The rows of a group lie close to one hidden flat surface of 12 dimensions, which may be shifted away from zero. Surfaces can cross.
Some rows, each with its group after it:
-282  398  -356  9  128  193  232  -281  349  57  -256  -211  13  -162  232  -177
(3)
478  -107  580  -152  440  -27  -190  -247  -56  12  120  474  -135  -103  -11  125
(5)
-12  70  -331  -95  -237  -338  64  -44  97  158  -32  -746  -395  57  -85  296
(6)
-457  -454  2  351  -228  -17  133  -186  -252  -171  282  39  180  219  -176  -234
(7)
-212  -108  -277  -74  -614  54  170  -195  -269  231  -24  174  262  81  -376  -103
(2)
176  -188  -118  -13  -361  219  81  -39  69  65  -225  -211  112  707  230  -669
(2)
262  177  -6  279  26  344  -217  378  -49  61  -181  -228  -384  138  42  -28
(4)
-191  216  -87  -68  330  165  204  -101  125  14  -162  -16  147  201  353  -23
(1)
39  -9  -211  4  467  -45  32  91  -126  277  -323  -231  -269  265  64  -38
(4)
50  18  300  262  131  46  230  164  52  79  -100  488  233  -247  -227  -164
(5)
-142  469  38  172  -331  8  27  -290  592  -25  215  115  -37  -320  -232  -43
(3)
123  -393  92  -184  117  84  -182  -197  372  -94  -32  -193  -135  -88  71  474
(3)
91  185  -65  254  118  -202  -96  -394  116  -187  25  218  399  546  -56  -37
(1)
-72  423  -298  159  -166  243  497  -55  -479  -240  -94  -224  209  336  35  280
(3)
-177  -163  -15  98  -408  25  -281  -69  152  -327  326  -93  278  -248  176  382
(6)
-209  -101  555  -75  92  -270  3  2  331  527  -201  9  -31  21  -261  -203
(4)
69  279  496  -92  21  20  -264  -196  122  -537  -192  -264  407  -378  -164  195
(3)
150  -147  190  -520  120  152  -190  266  159  -92  330  321  2  -34  533  551
(1)
395  20  97  -297  -31  -5  -372  106  -182  -277  261  217  -240  15  -204  187
(2)
-573  -275  30  190  -367  -112  51  -137  153  17  103  225  533  -122  -212  -151
(0)
-196  -176  -56  -294  26  -204  114  -85  186  88  189  243  -21  43  -159  1
(5)
102  -184  234  245  183  149  310  -22  -36  -386  -106  -13  329  147  162  -89
(4)
323  -101  238  56  -36  -31  336  -171  291  17  133  224  91  162  151  285
(7)
163  -117  -134  -355  433  -257  483  29  200  -43  225  373  116  323  587  4
(6)
437  3  256  -126  7  309  51  82  -113  -509  25  -260  -45  462  232  34
(0)
394  106  19  -164  -230  -314  -512  285  -231  161  -32  -233  -84  -54  -13  65
(7)
430  -326  114  -342  91  -256  122  253  250  131  93  198  -355  15  -213  -53
(0)
287  171  0  -167  -152  -31  -334  323  6  51  -175  -246  8  -37  129  31
(7)
420  -219  566  -255  120  -113  211  67  68  -16  36  229  -15  -60  -10  -325
(4)
283  146  135  -385  -71  -319  -67  242  9  66  -168  -174  -76  390  -387  -226
(2)
-239  124  -177  393  -62  -31  -176  115  4  392  36  83  -301  -381  164  -659
(7)
256  238  -260  118  640  32  162  -136  158  -215  -196  289  -93  -29  -154  -608
(2)
-206  9  -132  -222  215  -102  -30  140  -73  94  -186  -96  56  -206  -92  250
(5)
211  -319  282  -334  -209  -11  -53  146  291  -203  205  382  312  -74  174  54
(5)
417  245  237  -483  -64  21  173  139  -195  -288  53  453  480  -44  214  106
(5)
70  -387  167  -261  174  78  -129  -297  412  -132  38  -259  -224  239  200  -204
(5)
-263  -253  -326  163  54  291  -143  -75  -85  73  -87  -437  -172  -203  447  343
(7)
-241  174  -50  32  -125  149  122  -160  194  -249  -31  -59  283  -203  46  -17
(3)
-66  -224  56  330  -98  396  251  324  124  -111  -333  -13  371  -137  58  -202
(1)
592  -246  6  -60  167  364  -612  -53  273  -165  -118  141  -203  -401  197  -55
(2)
43  -88  -65  172  -105  246  254  -94  -21  -269  -237  -564  82  416  120  -286
(0)
-172  516  -152  -88  -16  -229  122  271  -294  361  -85  322  139  -244  -297  135
(3)
-305  -194  -13  118  -310  -269  -333  -330  585  133  -204  -481  180  228  -186  -149
(0)
-127  409  206  43  74  95  -143  75  239  428  37  223  -266  76  -61  251
(0)
236  -169  266  -337  595  -114  -226  66  176  125  -227  163  16  -150  193  242
(5)
-96  -2  155  -219  392  -131  109  -57  41  -351  -195  -45  511  -528  230  264
(2)
-35  -712  56  235  -177  -98  -534  361  -506  79  128  -90  -90  -217  93  -462
(7)
-253  -189  177  103  5  378  -183  18  -150  -384  379  189  -95  -162  101  8
(7)
22  132  181  78  21  -254  -274  -78  -74  9  402  391  -60  367  -249  66
(3)
171  -505  27  -201  -111  -141  -88  331  292  536  -469  -276  -101  202  -110  -57
(1)
145  196  248  108  190  -115  -110  -57  272  -67  117  209  -112  -118  -143  126
(4)
142  -366  331  230  -338  291  -271  -17  87  -447  222  -202  -92  -88  -43  -102
(0)
-36  -28  217  623  -31  -159  276  -3  -61  300  148  422  16  289  -234  -140
(3)
-50  -441  -199  -51  176  49  551  196  358  251  -168  -87  -81  -12  415  201
(0)
-423  152  -325  200  166  -185  -220  -322  176  304  -352  -520  59  135  132  18
(3)
423  -397  117  -248  -384  -221  137  537  21  352  9  -86  -242  -111  -107  548
(6)
47  -87  -70  77  191  -120  -20  -296  279  175  331  205  -538  -260  159  -233
(4)
-254  292  -302  307  316  34  171  -235  -95  -7  -124  -213  -68  427  38  -45
(4)
-421  -125  -459  30  213  8  194  19  -138  615  -198  -239  -436  258  0  122
(0)
75  282  55  57  -475  -78  278  -80  256  -181  205  57  -2  265  -316  -355
(0)
-316  -254  -30  111  -155  597  152  256  -19  -270  528  608  -22  -154  267  -72
(7)
-49  14  -237  56  338  -38  455  -43  24  40  -41  -434  -496  -471  249  -32
(6)
135  -38  6  219  -10  287  166  -265  -56  -370  70  200  59  257  -107  -495
(2)
-179  44  -359  -128  396  52  161  -355  -276  277  -157  194  -80  16  -30  -112
(2)
-75  63  -112  -139  -94  186  -500  17  -182  -104  282  -126  -148  196  285  344
(0)
6  -200  445  -14  -401  115  201  -165  -31  -279  188  -141  146  -77  78  163
(1)
69  209  381  324  184  249  -145  -274  -122  41  -34  -21  -219  25  -136  79
(6)
32  -243  129  -159  129  -353  101  -239  283  -3  -163  -614  5  -81  169  496
(6)
-268  -154  -55  302  327  481  -117  -9  366  -86  -43  29  -106  47  279  -58
(1)
33  96  -89  -82  -88  89  -159  398  -265  261  99  306  -119  -314  25  371
(6)
-272  50  -306  89  132  -90  181  0  -16  487  35  270  -241  10  -128  8
(3)
48  -110  -90  138  60  81  -231  -81  279  257  -230  -311  -270  246  122  -112
(1)
99  61  -280  -175  338  114  165  645  -331  41  -117  208  -230  -510  20  -311
(6)
-34  -685  -139  -13  -148  155  -109  388  -100  -186  158  -33  38  -237  268  146
(6)
341  57  -163  -292  -222  -204  362  5  -144  -291  251  209  144  3  146  -335
(4)
-324  -581  -83  -230  188  133  157  293  -135  -356  102  8  243  233  167  180
(5)
-34  -468  210  85  -69  190  176  -170  -79  -506  580  554  177  82  127  -111
(2)
18  -152  -120  -101  -63  388  -240  123  -132  -316  290  17  -142  422  373  6
(7)
-21  76  -182  131  -152  289  269  329  235  119  40  473  246  -79  525  -209
(1)
-72  -498  432  -28  234  -51  60  -59  327  -378  -192  -116  424  -4  -156  41
(5)
206  -2  416  29  107  288  26  -226  -139  0  -148  -179  -280  -1  -64  -285
(2)
10  516  -78  53  9  173  210  -294  375  -75  -327  -383  -15  -78  -10  -77
(3)
214  -233  311  -386  -115  191  300  50  4  -533  -165  -350  247  135  36  -250
(5)
-181  47  154  229  53  123  458  -18  -194  143  144  230  -291  -77  -388  -124
(0)
359  263  437  5  -303  160  3  293  -207  -42  37  -68  -268  -22  -179  -246
(4)
-172  70  172  59  -15  -176  -25  -196  301  70  72  133  8  -110  -261  -3
(7)
-62  49  -47  267  292  -96  -3  -154  70  244  -266  142  217  -381  41  168
(1)
-180  79  0  -397  114  -271  -315  96  -99  142  212  211  -285  439  -633  -154
(7)
116  -157  -400  -139  303  -208  91  473  72  -269  157  209  -74  302  81  -325
(2)
-238  56  -161  207  -222  -89  185  -162  -124  164  -82  -374  -109  176  -198  146
(6)
105  45  204  37  579  -52  175  -179  -209  30  -210  -134  -233  -281  -156  77
(4)
-274  164  -184  97  -199  -127  199  310  272  427  -110  249  208  251  -6  -151
(4)
357  251  -42  -126  -329  -16  -553  113  149  162  74  41  -133  -12  60  101
(5)
-109  -503  240  142  -323  -153  -108  61  -6  190  -257  -427  -128  -136  -760  232
(1)
-72  128  -330  -202  -83  -15  -107  391  172  24  349  450  19  420  207  -2
(5)
-222  -238  39  -225  -140  -363  -177  -128  182  -2  64  -133  130  -155  -375  384
(0)
-147  264  33  -449  -185  -198  -572  -113  289  -196  -9  -166  199  -126  -232  -2
(3)
84  253  -238  -57  -161  18  -311  338  -20  367  90  129  -354  -215  27  132
(6)
39  266  -96  336  -351  268  45  145  136  256  7  -40  -529  -164  -75  -718
(2)
180  275  154  60  -29  277  -99  202  -540  -286  35  234  30  208  -249  -139
(6)
-150  -188  -27  -345  337  48  253  349  127  215  -189  371  127  21  41  32
(7)
84  -469  -115  45  382  -10  141  58  -121  -393  -47  191  174  -82  -220  -153
(2)
-77  -541  112  -369  37  277  228  -54  -101  -460  -204  -232  262  -1  -133  119
(3)
263  -207  275  -98  431  -39  31  -118  272  -93  -395  -333  -27  70  90  -168
(0)
160  -510  -5  41  -210  -357  -427  43  477  521  -4  173  -194  174  -280  94
(1)
-477  -335  -184  153  -201  434  74  187  544  183  123  227  -131  -149  95  -181
(7)
-75  -133  -117  3  -45  278  -68  23  -119  -111  -113  -323  195  -285  702  377
(1)
-251  -74  -326  -66  -36  -133  -445  257  -195  172  -53  125  -144  -95  -530  -211
(6)
-249  -312  228  -38  87  -186  228  105  86  -308  87  -115  271  -87  104  -16
(2)
-26  142  31  24  41  -87  -170  -191  405  94  192  41  -149  307  254  -131
(4)
119  -88  60  -223  -377  -226  -214  111  58  183  -268  -466  121  -115  -122  343
(1)
-307  273  -105  -119  -140  38  155  -1  -458  -281  274  88  48  -60  -329  278
(5)
-8  -550  -28  204  -120  89  217  49  163  -2  449  440  -74  258  285  -309
(4)
-8  117  299  143  308  -189  -244  -226  263  84  -158  -106  -54  -297  -4  -288
(7)
83  448  -2  -86  271  50  281  -64  -202  -395  426  385  -2  57  236  -52
(6)
-362  -387  -168  90  -139  131  142  398  -71  -213  111  172  307  135  28  43
(5)
-193  -387  86  137  13  154  81  186  -213  -213  -286  -394  444  -78  238  282
(4)
156  6  -90  3  -47  153  -126  192  293  131  -43  -69  -276  -207  251  -227
(0)
307  -552  47  60  -104  338  161  59  -376  339  208  -48  -537  82  656  -119
(1)
-87  299  135  -272  230  104  126  -47  -134  -70  157  427  -222  -70  -380  -342
(3)

New rows, each followed by its group:
16  -30  185  -157  217  -21  -458  -82  -187  -237  198  -73  -140  6  53  194
(7)
40  -114  -320  383  -531  -4  -238  -113  0  253  314  204  15  -195  304  82
(1)
114  -595  165  361  123  29  -209  -387  111  -86  101  16  103  93  337  95
(1)
367  -101  232  339  56  -370  -104  -667  104  262  -114  -94  195  -204  309  13
(1)
211  -114  -62  -132  58  607  155  385  22  -10  -28  60  -429  408  94  -60
(7)
-51  -754  253  -231  120  213  -51  23  -313  437  -111  -302  -380  161  253  42
(2)
182  202  55  338  409  42  62  17  329  -77  -327  -118  72  90  12  -107
(4)
337  127  151  -205  66  -156  -460  270  121  158  -290  -236  -112  -68  -35  -93
(7)
-12  59  260  -109  -2  -85  -120  -84  -265  -317  341  379  0  -429  -353  -114
(0)
-127  82  -173  74  385  79  409  -157  -223  -487  141  -341  -184  -392  305  2
(6)
-159  -227  -394  -234  164  -122  -281  46  -223  156  -354  -447  -15  95  14  -99
(0)
-191  25  164  200  254  160  -185  -78  -641  -146  188  -77  -321  -432  -122  22
(7)
-11  55  -186  -50  -418  -139  307  -137  137  -315  190  -469  -67  209  -158  315
(0)
60  -657  67  -254  -284  86  257  -16  -21  70  -51  -162  -100  189  -147  -359
(5)
-112  23  -303  145  -290  374  356  171  -340  -152  268  -85  -227  157  159  48
(0)
-166  -226  275  -59  274  -28  176  -137  -142  123  21  -19  -34  368  100  -110
(4)
243  -176  57  161  -379  -329  -202  -220  -110  191  -49  -146  201  -198  -88  294
(1)
-253  -173  -507  20  -218  10  -550  -29  -30  296  -60  -470  -407  165  -34  -274
(0)
47  -147  487  433  -345  153  -505  -1  -1  -367  176  -265  -68  -481  -115  -350
(7)
180  51  -85  236  81  -60  -235  160  149  439  -307  -225  -250  -377  274  -304
(7)
-179  -275  -53  211  135  -120  403  -310  -49  -247  -83  -144  233  -330  -35  -31
(4)
201  214  -149  2  -468  75  -59  64  -37  124  177  -32  -70  22  434  13
(1)
-32  203  -353  -68  48  59  -542  383  72  405  -118  143  -236  -323  62  -105
(6)
405  4  -210  -156  12  -360  94  80  257  -225  202  394  153  -221  -86  167
(4)
-336  -244  -515  -195  55  -12  234  -120  -616  506  17  272  -192  152  -295  17
(2)
-260  2  285  194  -52  115  231  224  -111  41  448  702  96  -38  -93  193
(4)
314  307  135  -156  -372  167  -180  291  -83  222  307  30  -602  -65  223  -374
(4)
-374  60  -111  -157  88  -296  -887  -285  259  246  61  118  65  -369  -36  -239
(0)
154  -209  -119  -212  217  -64  30  130  -257  25  216  373  -363  -298  -115  -449
(0)
54  249  -29  62  -192  94  -44  366  288  119  71  362  -7  213  105  -909
(7)
14  -524  -597  -156  49  -119  -12  256  -229  76  58  -54  -75  148  238  246
(4)
-351  301  536  12  273  -64  -266  -230  336  225  100  87  9  -229  56  391
(4)
277  381  22  -22  263  -339  209  -90  224  381  -308  68  90  63  223  -199
(7)
213  69  392  -201  -72  32  49  -471  -28  -252  158  24  75  -21  -64  -31
(5)
-243  77  -306  169  33  271  -216  19  3  -307  97  47  58  -162  256  -287
(6)
238  -7  324  -184  -384  -197  -104  -256  448  74  303  25  27  -13  387  43
(1)
-9  325  -48  -6  -46  112  -446  -196  -277  -278  -18  -228  -44  54  -44  -496
(0)
-317  -17  -503  174  -171  -94  173  -131  -273  91  40  89  -136  -8  -642  -253
(2)
-9  171  750  -143  -27  -232  399  91  -58  -501  405  133  136  205  -191  -143
(2)
183  -63  -363  -135  439  -355  -300  -304  256  -152  -13  -205  -89  463  176  340
(4)
-43  -829  -182  -154  -52  118  -5  -405  -379  107  -53  -177  194  219  468  138
(5)
11  -375  7  9  -199  576  -64  -126  -161  340  195  126  -405  195  533  -280
(2)
40  -319  -37  -511  -62  115  329  -31  -401  76  205  331  -20  -322  196  144
(5)
-15  126  326  -447  -128  37  0  -82  394  -389  328  -61  -224  -397  -205  69
(5)
-294  -102  -433  169  404  112  344  -118  -197  126  -251  -43  -32  -119  73  -336
(2)
381  286  -273  -337  135  126  -70  -226  -411  106  -598  -96  119  242  -292  -152
(2)
-52  -380  148  -425  428  -301  93  211  -209  -22  253  6  -193  457  159  111
(2)
-286  -479  70  -101  240  62  -213  -266  336  -146  -403  -504  246  -238  95  111
(3)
-131  31  -268  196  -2  105  147  -218  86  -147  272  87  7  272  442  -228
(4)
-175  -137  -309  228  -228  -240  -296  -233  85  297  221  137  -107  299  -280  142
(1)
238  -39  8  -278  268  -431  399  -23  139  137  -213  -456  -227  102  -10  204
(6)
376  -57  -42  -188  -231  -62  -315  166  203  -193  -153  -454  59  -23  263  29
(4)
-337  -173  -371  108  -122  118  -9  -49  -168  -132  330  127  134  476  469  -264
(7)
-28  -369  -363  -26  -154  -161  -438  64  242  -30  210  -56  -272  4  -117  15
(2)
-346  -327  -323  8  -55  170  212  154  -141  125  0  -78  8  -132  280  350
(0)
63  313  66  -289  148  -70  -6  187  312  344  -86  131  -87  -35  98  479
(0)
-37  195  56  73  -290  -80  64  467  -132  165  -77  292  119  -418  -594  95
(5)
66  -303  356  49  620  86  82  -205  -368  -138  -79  -341  -578  295  -271  -204
(2)
4  197  -9  357  256  53  181  91  -153  359  -134  135  -172  -409  242  -533
(7)
-47  -261  464  246  311  226  318  69  51  65  -135  -226  -342  -276  161  -468
(2)
192  4  -367  246  -29  48  -476  -68  -312  244  155  -31  -339  55  210  256
(1)
-260  25  132  -215  -91  -41  308  101  -452  283  40  32  -74  -557  -8  31
(4)
311  340  123  -229  291  -273  -78  49  92  61  -177  147  265  -147  384  -17
(7)
309  276  33  -357  284  -94  370  291  -106  112  -232  173  223  478  341  -340
(4)
-329  -30  124  -69  72  -71  -31  64  119  462  35  256  14  282  -130  520
(0)
-99  -230  -60  149  -297  176  -33  109  -264  -280  234  110  -88  -540  -151  -451
(0)
127  -305  300  -465  64  75  -61  93  305  -77  -162  -256  196  87  522  282
(1)
-33  87  -57  -263  79  -92  62  -43  471  92  -504  -197  287  50  -64  -322
(3)
65  -35  139  -379  28  -116  138  -312  291  -147  -186  -89  378  59  281  -129
(5)
-350  117  -410  -278  -367  -73  62  259  9  -88  -80  -141  432  -152  94  194
(5)
273  -426  -301  -144  -8  83  68  551  -575  -135  5  -2  -6  166  -1  370
(4)
-169  -179  -207  202  -215  191  -61  -75  -50  -137  -168  -352  490  -279  571  322
(1)
211  -255  100  -113  -100  -275  -91  63  268  187  96  -139  -367  218  -191  31
(6)
215  -628  542  -254  311  -97  19  -4  -371  -39  -147  -247  -142  -54  -224  109
(4)
254  -604  93  343  290  69  -463  242  -376  -122  -210  162  202  -448  -260  645
(1)
-202  -308  -300  -114  -8  -174  217  1  -117  -186  -181  -270  485  407  164  1
(6)
36  -234  128  -75  97  -109  52  -365  10  377  79  -198  -476  250  89  14
(1)
-166  -144  -188  146  -25  -82  19  -347  78  7  73  -256  117  317  331  196
(7)
-34  -13  167  -182  -495  -94  -259  37  -243  -187  177  -381  61  18  -188  269
(4)
38  116  -83  -259  -52  85  74  30  -313  12  -258  -375  -25  -20  -97  29
(5)
203  319  2  -185  313  22  863  -11  90  -124  -36  -139  -209  93  144  519
(0)
-15  -113  -238  65  235  153  522  39  227  156  -160  -321  -376  -126  377  153
(0)
-19  5  43  197  447  254  -172  133  -115  56  -22  -55  -344  -229  227  351
(4)
102  -82  24  -165  -532  0  111  429  -71  -108  98  81  389  -15  157  -61
(4)
-135  -291  204  281  427  112  41  165  -189  -53  -39  191  -46  -181  -240  141
(5)
261  -397  83  39  -15  169  34  215  -159  -18  46  83  -331  252  -216  -403
(2)
37  -397  34  66  -4  143  81  457  -276  130  -46  29  -11  667  14  13
(4)
542  -373  307  -285  20  254  -277  247  18  177  256  427  -507  25  199  -154
(2)
134  -207  -50  -70  -57  343  241  -221  -312  -92  -317  234  431  -52  -12  -202
(2)
856  85  395  -299  364  -220  -143  37  190  -282  -223  -126  -71  66  -14  -43
(4)
-138  149  -36  63  247  460  -76  157  -141  30  232  291  -479  -315  156  -119
(7)
-94  -228  167  -323  248  -174  -81  495  69  -237  -83  19  170  43  -304  314
(5)
-159  358  -228  -48  337  80  -338  -119  -212  20  -199  -338  -81  218  232  -106
(3)
208  -434  263  240  90  205  -187  -135  247  144  30  -68  -296  -68  254  -92
(1)
211  156  143  540  148  11  55  55  -25  168  -167  -3  53  340  262  -157
(3)
48  542  62  -184  400  81  241  -252  122  -128  -162  -282  127  499  438  409
(0)
-151  -330  112  121  494  205  182  -107  -13  105  -91  55  -158  -267  212  152
(7)
189  -100  292  -391  43  -235  199  219  188  304  -359  -23  -30  531  -530  -130
(1)
1  253  24  -344  159  170  -36  94  -268  365  -22  103  -182  -535  415  225
(2)
147  -172  332  -236  81  70  -181  96  86  290  185  170  -417  -305  220  59
(2)
218  -247  429  -23  302  62  6  -51  42  283  -303  -248  -404  -93  -216  -7
(1)
-7  32  -225  54  -268  -207  77  -7  -47  552  -49  58  -107  -106  -69  -11
(1)
171  180  -690  -157  275  10  -258  -77  -127  -141  84  173  -181  254  108  -108
(2)
-8  -332  -112  -450  -5  -136  -37  215  -270  -159  142  75  234  -28  74  465
(0)
-220  -161  37  73  698  380  55  -115  148  40  102  277  -362  302  145  -26
(1)
73  174  16  -246  336  60  -479  101  288  59  1  40  -224  -145  382  -63
(7)
16  -315  30  249  174  282  409  169  -607  -285  -328  -343  171  453  -73  -125
(4)
-51  -77  -117  239  194  -171  -109  245  302  159  324  658  -130  58  -277  434
(4)
-50  278  -39  -277  -104  -29  -73  215  -48  215  215  268  -36  -415  389  199
(4)
230  152  33  336  5  227  -472  489  349  123  -111  -1  -299  -387  3  369
(4)
